The same things were measured in two ways. Each way mixes the same 10 hidden numbers, adds some noise and spreads widely along 5 directions of its own, which tell nothing about the thing.
(in the rows, 128 means zero)
Some things both ways: the first way, then the second way.
[135 107 159 152 106 139 112 166 130 161 142  55 133 108 174 105  98]
[132 108 143 126 128 135 121 132 142 113 146 131 113  89 132 126 125 128
 126 118]

[137 112 103  80  77 133 125 185 102 146 104 115 190 125 148 129 160]
[153 105 171 125 128 148  71 150 150 159 141 132 115 144 146  88 153  97
  81 139]

[128  74 160 164 150  98 162 165 107 157 168 110 155  84 145 119  26]
[154 125 135 101 156 149  73 150 114 160 109 139 111 121 125 154 112 192
 122 111]

[117  86 109 156 140  94 174 177 130 184 149 139 155  90  85  36  86]
[160 102 193 149 147 164  64 149 157 147 121 159 104  96 117  89 178  82
 115 138]

[ 94 136 125 106 118 144 111 215 108 104 138 154  90 172 125 156 165]
[109  85 122 119  83 114 131 135 139 113 169 121 150 135 180  87 135  82
 136 106]

[148 111 132 141 142 132 163 131 112 160 151  99 146 103 129  81  86]
[153 108 173 132 132 135  84 130 166 125 123 166 107 120 103 113 139 110
 113 124]

[131 148 156 120 133 135 106 167 128 120 148 122 111 128 120  98  74]
[125 127 148 134 132 123 147 130 143  97 114 142 145  95 114 133 120 142
 123 113]

[135 160 172  98 122 172  87 131  99 165 117 100  97 133 169 138  96]
[137  86 117 121 135 131 126 154 132  99 141 165 138 128 134 105  89 127
 101 112]

[101 137 145 134 130 150 145 100 110  89 115 120 148 139  83 148 132]
[158 128 129 137 151 106  99  95 132 120 124 158 112 123  79 162 147 144
 159  91]

[121 172 155  73  88 140  70 146  65  93  90 155 125 184 106 210 108]
[152 116 127 130 138 123  87  91 127 102 140 109 169 141 157 147 153 121
 159  83]

[ 69 135 128 112 141 147 133 166 110  96 131 188  90 173  62 159 165]
[154  57 147 126 135 108  91 156 155 154 150 175 111 138 116  50 122  96
  75 124]

[ 71 165 143  93 138 149  98 160 134 103 123 207  80 142 125 131  84]
[135 108 145 123 132 164 104 137 103 117 107 109 120 109 146 126 106 174
  98 118]

[147 118 102  58  81 190 120 123 113 135  89 121 193 116 139 114 179]
[146 152 156 147 164 161 119 145 149 126 107 176 105 145  52 130 170 125
  95 123]

[176  96 129  87 111 159 147  94 102 121 134 140 118 159 184 127 125]
[101 153 110 137 111 130 159 149 119 120 141 104 138 157 144 137 116 158
 110  94]

[154  93 179 129 127 152 103 139 116 111 139 102  81 137 135 114  90]
[111 127 128 154 162 137 140 101 129  98 125 123 127 121 101 136 136 136
 157  92]

[192  93 112 112 139 149 177  89  88  99 148 145 121 154 130 103 112]
[103 138 145 133  65 118 160 152 158  92 147 119 185 117 139 121 165 106
 141 104]

[131 128 154 106 137 116 133 102 110 150 119 168 118 130 135 107  58]
[134 138 135 130 186 157  99 109 129 132 113 133 109 158 131 148 122 147
 141 100]

[202   7 157 103  84 155 183 123  69 159 126  58 164  91 217 130 135]
[140 171 155 140 139 173  86 131 130 137 120 117 112 137 139 164 181 124
 148 114]

[162 122 157 141 133 116 142  83 106 178 138  98 131 133 144 101  71]
[145 130 142 117 147 125 130 138 158 111 131 155 129 107 132 130 143 137
 104  95]

[122 101  84 142 162 122 239 115 115 120 147 182 110 119 108  50 111]
[123 124 176 129 131 141 112 139 203 137 151 161 100 150 119  97 142  74
 103 137]

[116 145 101 121 109 150 122 149 108 116 127 136 124 163 124 133 139]
[131 130  88 144 188 125 130  98 133 109 136 153 102 186  85 150 100 152
 138  65]

[155 112 127 131 115 111 143 184 106 106 127 101 128 140 117  97 128]
[151 107 163 134 145 142  88  88 121 109 112 109 120 101 144 133 144 143
 119 109]

[133 103 133 113 111 138  83 233 120 132 159 117 126 137 132 129 108]
[128 107 145 145 118 142 112 126 121 125 133 109 131 129 121  99 156 128
 115 107]

[155  94 161 150 121 142 151 115 110  91 119  57 140 112 165 136 122]
[129  92  97 110 140 116 101 116 102 133 145 122 120 127 120 150  67 175
 158 108]

[111 139  94 114 140 116 139 174 142 160 161 164 185 132 144 101 123]
[125 134 150 105  85 147 126 154 138 116 115 144 133 114 154 127 172 136
 124 101]

Other things, the second way, with their names:
<238>: [135 131 121 139 109 116 103 109 112 128 135 123 134 157 130 136 173 117
 155  94]
<253>: [136  98 151 101 174 141 106 126 162 121  86 189  95 119  95 124  90 189
 126  91]
<886>: [131 118  98 105 171 134 157 130 146 128 158 142 116 165 104 105 137 142
  66  89]
<426>: [125 108 117 169 164 125 116  99 110 123 128 124  81 139 124 119 105 145
 136  83]
<422>: [145 119 126 136 115 161 122 134 105  98 117 129 123 115 104 130 156 162
 100  91]
<283>: [148 115 136  87 165 124 124 117 114 131  89 144 123  94 112 142 131 202
 103 102]
<241>: [143  96 132 129 140 103 128 106 136 100 115 167 125 119 104 117 134 136
 130  87]
<109>: [131 110 137 119 117 132  79 134 178 162 183 148 106 196 108 114 129  81
 143 124]
<676>: [109 140 149 129 101 155 151 141 156  99 163 104 157 110 135 125 182  83
 124 130]
<81>: [138 122 112 143 163 156 139 144  93 119 110 136 113 123 102 119 140 170
  89  94]
<696>: [156  80 116 137 157 145  84 107  96 106 129 119 145 131 104 123 111 156
 133  93]
<805>: [113 107 148 105 105 131 120 135 147 130 104 151 127 139 117 103 140 146
 133 107]
<734>: [131  82 158 143 142 140 127 131 132 120 136 113 118  73 141  79 143 131
  96 104]
<847>: [124  86 130 110  90 122 132 140 163 123 164 159 131 136  82  89 161 107
 123 104]
<924>: [151 100 177 144  87 157  80 180  99 136 100 112 150  66 144  93 162 157
 106 119]
<738>: [167 125 133 163 161 127 101  78  81 104  69 142  74 139  90 143 143 178
  98  79]
<783>: [140 103 135 111 121 130 135 155 168 117 173 140 152 107 126  89 173  97
  92 105]
<21>: [130 113 149 117 103 118 119 151 154 124 140 140 136 114 164 113 142 119
 119 101]
<111>: [184 115 164 187 163 146  58 134 101 123  92 165 101 111  93 126 145 123
 119 113]
<604>: [146 120 144 139 130 136  89 140 114 137 119 133 115 123 119 132 125 150
 120 119]
<591>: [133 121 144 134 115 131 123 144 168 123 161 146 120 123  98 115 152 104
 121 110]
<27>: [ 99 107 148 123  75 107 149 137 172  90 159 126 172 107 163 103 142  90
 159 101]
<190>: [101 141 148 121  49 117 146 170 129 128 129 109 162 108 156 126 141 138
 134 133]
<42>: [141 108 162 118 151 130  75 112 186 147 165 147 106 149 132 121 132  80
 142 129]
<651>: [157 111 165 150 120 188  97 181 105  98  76 158 116 109 141 106 126 166
  73 103]
<820>: [140 109 139 145 112 144  64 107 113 128 141 106 143 158 148 124 157 103
 170 105]
<812>: [154 135 166 157 140 133 140 113 160  82 116 144 101 111 112 118 158 115
  66 103]
<386>: [136  70 171 141 124 127  66 127 158 130 149 136 136 127 157  86 109  80
 142 130]
<240>: [116 138 125 141 121 115 131 105 139 123 158 122 134 149 144 129 187  74
 165 106]
<577>: [141 110 162 118 162 147 143 132 161 108 118 161 119  85  94  93 176 125
  84 109]
<150>: [144 131 187 147 113 144 100  67 132  86  91  97 145  96 133 137 215 124
 156  87]
<649>: [128 121 167 152 131 134 119 131 158  85 110 150 139  84 151 129 146 118
 159  86]
<545>: [141 123 139 145 142 137 148 155 131 111 116 166 102  98  60 115 143 147
  86 113]
<174>: [171 111 140 139 127 139  66 121  72 120  74 138 136 132 119 142 133 185
 122  94]
<657>: [119 132 101 149 144 113 114 146 104 127 145 127 140 128 142 157  76 145
 164 111]
<801>: [134 116 131  87 141 139 102 130 120 144 115 133 118 133 145 142 104 179
 118 119]
<438>: [113 118 141 118 180 124 140 116 216 124 168 166 121 137  75 114 144  91
 153 103]
<789>: [120 115 165 129  89 132 116 150 165 137 136 138 121  97 107 115 158 131
 147 111]
<630>: [172 120 164 117 152 135 101 164 141 121  84 180 119 114 141 119 121 172
  60 102]
<88>: [137 118 149 126 134 152  94 156 124 141 123 137 130 112 152 116 142 131
 130 116]
<672>: [148  88 134 112 178 159 101 113 115 129 125 117 121 129 136  98 132 152
  82 107]
<634>: [126  82 144 165 136 169  93 141 100 117 130  96 158 113 126  94 125 131
 132 113]
<373>: [122 136 158 120 128 161 125 131 170 124 135 120 127 136 114 115 170 133
 110 101]
<488>: [156 120 126 141 143 126 101 116  92 120 121 131 124 149 130 129 137 123
 103 120]
<549>: [134 138 132 151 130 147 138 127 106 115 123  81 134 128 132 127 142 168
  77  97]
<258>: [136 126 128 126 145 128 113 116 129 124 124 148 114 147 110 130 143 132
 132 102]
<752>: [126  95 147 120 109 139 119 140 125 106 113 127 158  99 135 110 126 163
 129  98]
<333>: [108 165 124 146 106 128 121 111 113 129 131 101 124 168 136 163 145 132
 160 105]
<261>: [137 123 124 149 131 130 119 127 115 122 150 108 127 109 112 134 131 140
 120 111]
<943>: [136 141 122 124 174 126 141 121 144 116 127 157 132 146 104 141 140 138
 119  93]
<810>: [130 109 167 124 156 153 124 110 153  97 108 146 146  99 112 112 165 115
 146 112]
<771>: [120 121 117 124 114 138 148 153 138  92 128 145 149 132 112 126 116 168
 115  82]
<409>: [161 115 168 128 143 141 103 135 129 122 104 134 112  71 136 129 144 166
  84 107]
<65>: [125  91 137 133  75 152  89 166  91 134 137  88 154 114 193 101 124 138
 127 112]
<782>: [131  99 114 143 130  92  98 136  91 158 140 142  98  95 138 129 104 132
 157 127]
<248>: [146 137 159 119 139 142 116 146 160 118 119 157 124 123 155 124 165 121
 101  97]
<78>: [136 127 189 124  78 152 121 144 121 105 105  92 144  56 173 122 170 144
  96 128]
<321>: [145  65 152 127 106 125  79 156 146 143 144 151 124 134 124  68 101 116
  97 126]
<234>: [138 158 134 149  89 117 143 142 150  92 156 123 149 120 141 138 181 113
 119  79]
<663>: [138 117 119 119 161 122  99 151 118 150 147 123 140 135 152 127 108 142
 120 114]
<114>: [104 130 107 139 129 141 123 119 113 115 129 123 134 156 109 157 105 158
 183  94]
<521>: [135 115 136 127 149 138  97  98 120 149 100 147  90 178  69 118 145 148
 123 115]
<479>: [146 117 149 121 121 134 114 153 140 107 132 137 161 112 194 109 158 109
 108  96]
<548>: [135 107 157 114 113 129 124 146 156 118 125 147 132  99 121 112 136 139
 109 114]
<281>: [132 141 162 123 157 141 115 139 180 149 143 149 115 149 113 111 155 102
  95 132]
<632>: [149  78 148  90 124 164 108 156 134 131 132 136 131 121 118  80 128 146
  45 138]
<599>: [141 123 127 142 137 140  99 157 122 133 114 163 138 194 122 109 115 121
 101 119]
<875>: [162 120 126  98 144 141 126 191  99 124 100 156 141 101 140 128  97 199
  51 121]
<746>: [130 128 166 120 144 137 127 130 166 121 118 146 122 105 122 117 162 132
 119 104]
<736>: [128 116 136 117 133 147 141 162 132 104  99 166 140 112  96 123 110 177
 113 104]
<85>: [164 125 163 107  81 123  97 124 124  95 119 119 140  87 175 153 137 138
 106 127]
<389>: [125 117 146 144  94 130 158 172 141 105 145 153 119  94 123  99 139 100
  77 139]
<15>: [151 119  92 165 188 133  93 120  77 126 142 122 137 141 127 143 123 135
 147  88]
<255>: [147 119 125 118 150 116 137 191 120 136 121 171 149  98 115 110 120 154
  78 126]
<709>: [149 155 130 118 124 139 113 153 115 130 113 141 127 122 101 168 141 178
 126 108]
<702>: [125  96 181 146 146 152 127 102 166 110 123 126 116 109 117  76 178 100
 108 107]
<399>: [102 138 158 132 144 155 131 130 169 123 134 132 120 137 107 126 134 114
 141 124]
<823>: [134 127 143 117 148 129 123 124 164 149 162 129  86 129 127 116 154 114
  97 115]
<404>: [154 113 123 113 153 137  92 141 116 137 119 146 117 144 130 135 101 171
 103 104]
<216>: [161 152 177 150 129 143  88 146 136 122 109 137 117 107 172 140 169 115
 111 106]
<966>: [135 112 147 107  41 139 131 215 118 127 142 104 178  91 163  97 137 165
  55 126]
<758>: [152 111 136  98 136 112 107 156 138 141 123 181 113 142 147 115 113 128
  90 129]
<793>: [123  92 154 123 137 136 118 131 167 134 147 142 102 143 135  79 118 104
  90 121]
<862>: [125  92 137 117 150 124 143 114 123 119 121 129 101 113 162  93 114 147
  83 102]
<186>: [133 111 141 131 129 117 127 133 146 117 131 157 113 110 121 116 137 125
 119 104]
<639>: [157 108 147 113 177 142  89  94 105 130  75 133 128 150 123 120 141 183
 103  94]
<950>: [146 141 135 145 175 143 109 121 129 131 108 178  76 145  60 147 134 138
 125 117]
<929>: [135 115 169 138 137 120  98 102 148 130 110 146 108 124 131 117 149 115
 146 108]
<295>: [155  85 106 158 173 127  62 124  94 154 164 129 123 164 131 106  99  93
 130 130]

Some of these things the first way, each followed by its name:
[117 139 206  67 128 165 104  53 111  94  92 147 126 146 182 198 118]
<801>
[182  80 184 122 119 109 149  97  81 161 116  87 131 110 155 112  57]
<663>
[ 95  72 131 142 134 126 185 198  84  77 172 171  86 175 106 168 150]
<21>
[120 134 153 139 156 132 123 173 112 104 158 123 100 160  81 128 128]
<241>
[120 101 188 115 101 139 132 106 154 134 108  70 179 117 134 104 183]
<782>
[126  92 135 115 151 134 130 221 125  86 184 143 144 140 129 148 138]
<805>
[163  76 117 153 137 112 149 212 102  89 178 112 132 145 120 115 110]
<752>
[141 105 119  72  73 170  73 160  98  83  93 166 119 166 120 150 146]
<634>
[131 112 141  93 102 137  75 134 138 157 142 155 189 144 127 127  97]
<924>
[178  87 183 101 112 147 138  93  87 148 111  85 144 122 138 123 113]
<255>
[112 101 102 125 141 145 200 113 103  93 134 168 155 116 110 122 115]
<709>
[204 110  94 133 116 145 184 102  99 151 128  74 112 152 139  50 161]
<812>
[176  86  97 117  81 106 143 223 116 166 141  62 208  96 156  80 123]
<281>
[228 100 164 102 149  92 130 118  89 139 132  98 160 133 129  94  87]
<639>
[118 131 120  93 112 173 120 148 105 110  94 155  90 123 146 119 111]
<676>
[142 124  51 130 116 140 155 135 110 105 145 154 166 171 128 110 152]
<771>
[181 147 145 111 147 138 115  97 142 182 144  92 146 143 126  63 129]
<738>
[180  66 161  94  97 160 132 125  81  50  91 102 123 158 128 147 188]
<810>
[ 96 139 110  73 102 149 115 178 113  95 113 166 168 163  98 167 182]
<238>
[119 167 171  88 128 129  71 134 146 159 135 156 126 132 149 107  57]
<78>
[121 126 109 144 113 135 118 151  99 138 116 124 122 149 115 134 116]
<783>
[139 110 125 108 115 146 149 110 119 132 121 131 161 124 135 111 122]
<604>
[120 121 165  92 122 129 114  92 122 165 122 161 152 133 140 121  87]
<88>
[125 153 163  93 192 150 112  96 148 146 136 167 129 106 118  95  70]
<521>
[155 141 164 115 152 111  88 138 122 134 149 146 120 149  94 107  55]
<150>
[ 96 113  70 140 107 124 173 217 134  81 145 140 161 159  83  99 216]
<186>
[163  79 122 144 100 126 139 158 137 145 155  85 131 161 145  78 171]
<426>
[102 119 100  64  83 183  96 219 102 142 152 174 125 164 161 156 170]
<651>
[124 131  69  84 110 159 145 100 105 100 122 197 168 169 138 148 139]
<966>
[160  99 180 139 133 130 114  99 130 133 162  76 172 138 178 133 101]
<253>
[125  91  76 145 133 134 199 157  98 140 149 125 165  97 149 114 108]
<109>
[157 118 177 108 150 113 151  70  67 171 131 171  77 164 125 123  64]
<479>
[124 154 123  86 101 124  97 164 137 158 107 125 179 135 126 104 147]
<240>
[165  86  93 155 118 112 176 170 120 111 155  91 177 130 129  84 147]
<548>
[ 94 140 113 113 125 139 129 161 132 108 130 168 102 160 129 120 147]
<793>
[125 147 119  95 100 124 111 207 109 152 126 116 169 122 143 120 114]
<875>
[115 130 131 117 136 179  98 137 111 137 135 144  97 141 146 143 106]
<422>
[144 143 225  70 126 180  60  68 110 165 109  97 123 134 176 175  93]
<258>
[127  64  96 125 125 122 172 197  95 108 159 175 115 150 131 120 130]
<65>
[152 123 126 112 109 141 135 107 110  92 132 136 136 185 138 136 158]
<27>
[173 101 163  99  99 183  99  94  59  73  81  92 105 159 139 190 145]
<696>
[174 138 159  86 140 135 102 119 100 160 143 121 170 130 123 123  78]
<174>
[135 109 198 115 146 126 123 101 116  71 112 117 126 148 123 158 131]
<283>
[141  87 137 134 107 123 183 168  93 109 139 107 123 112 122  97 105]
<657>
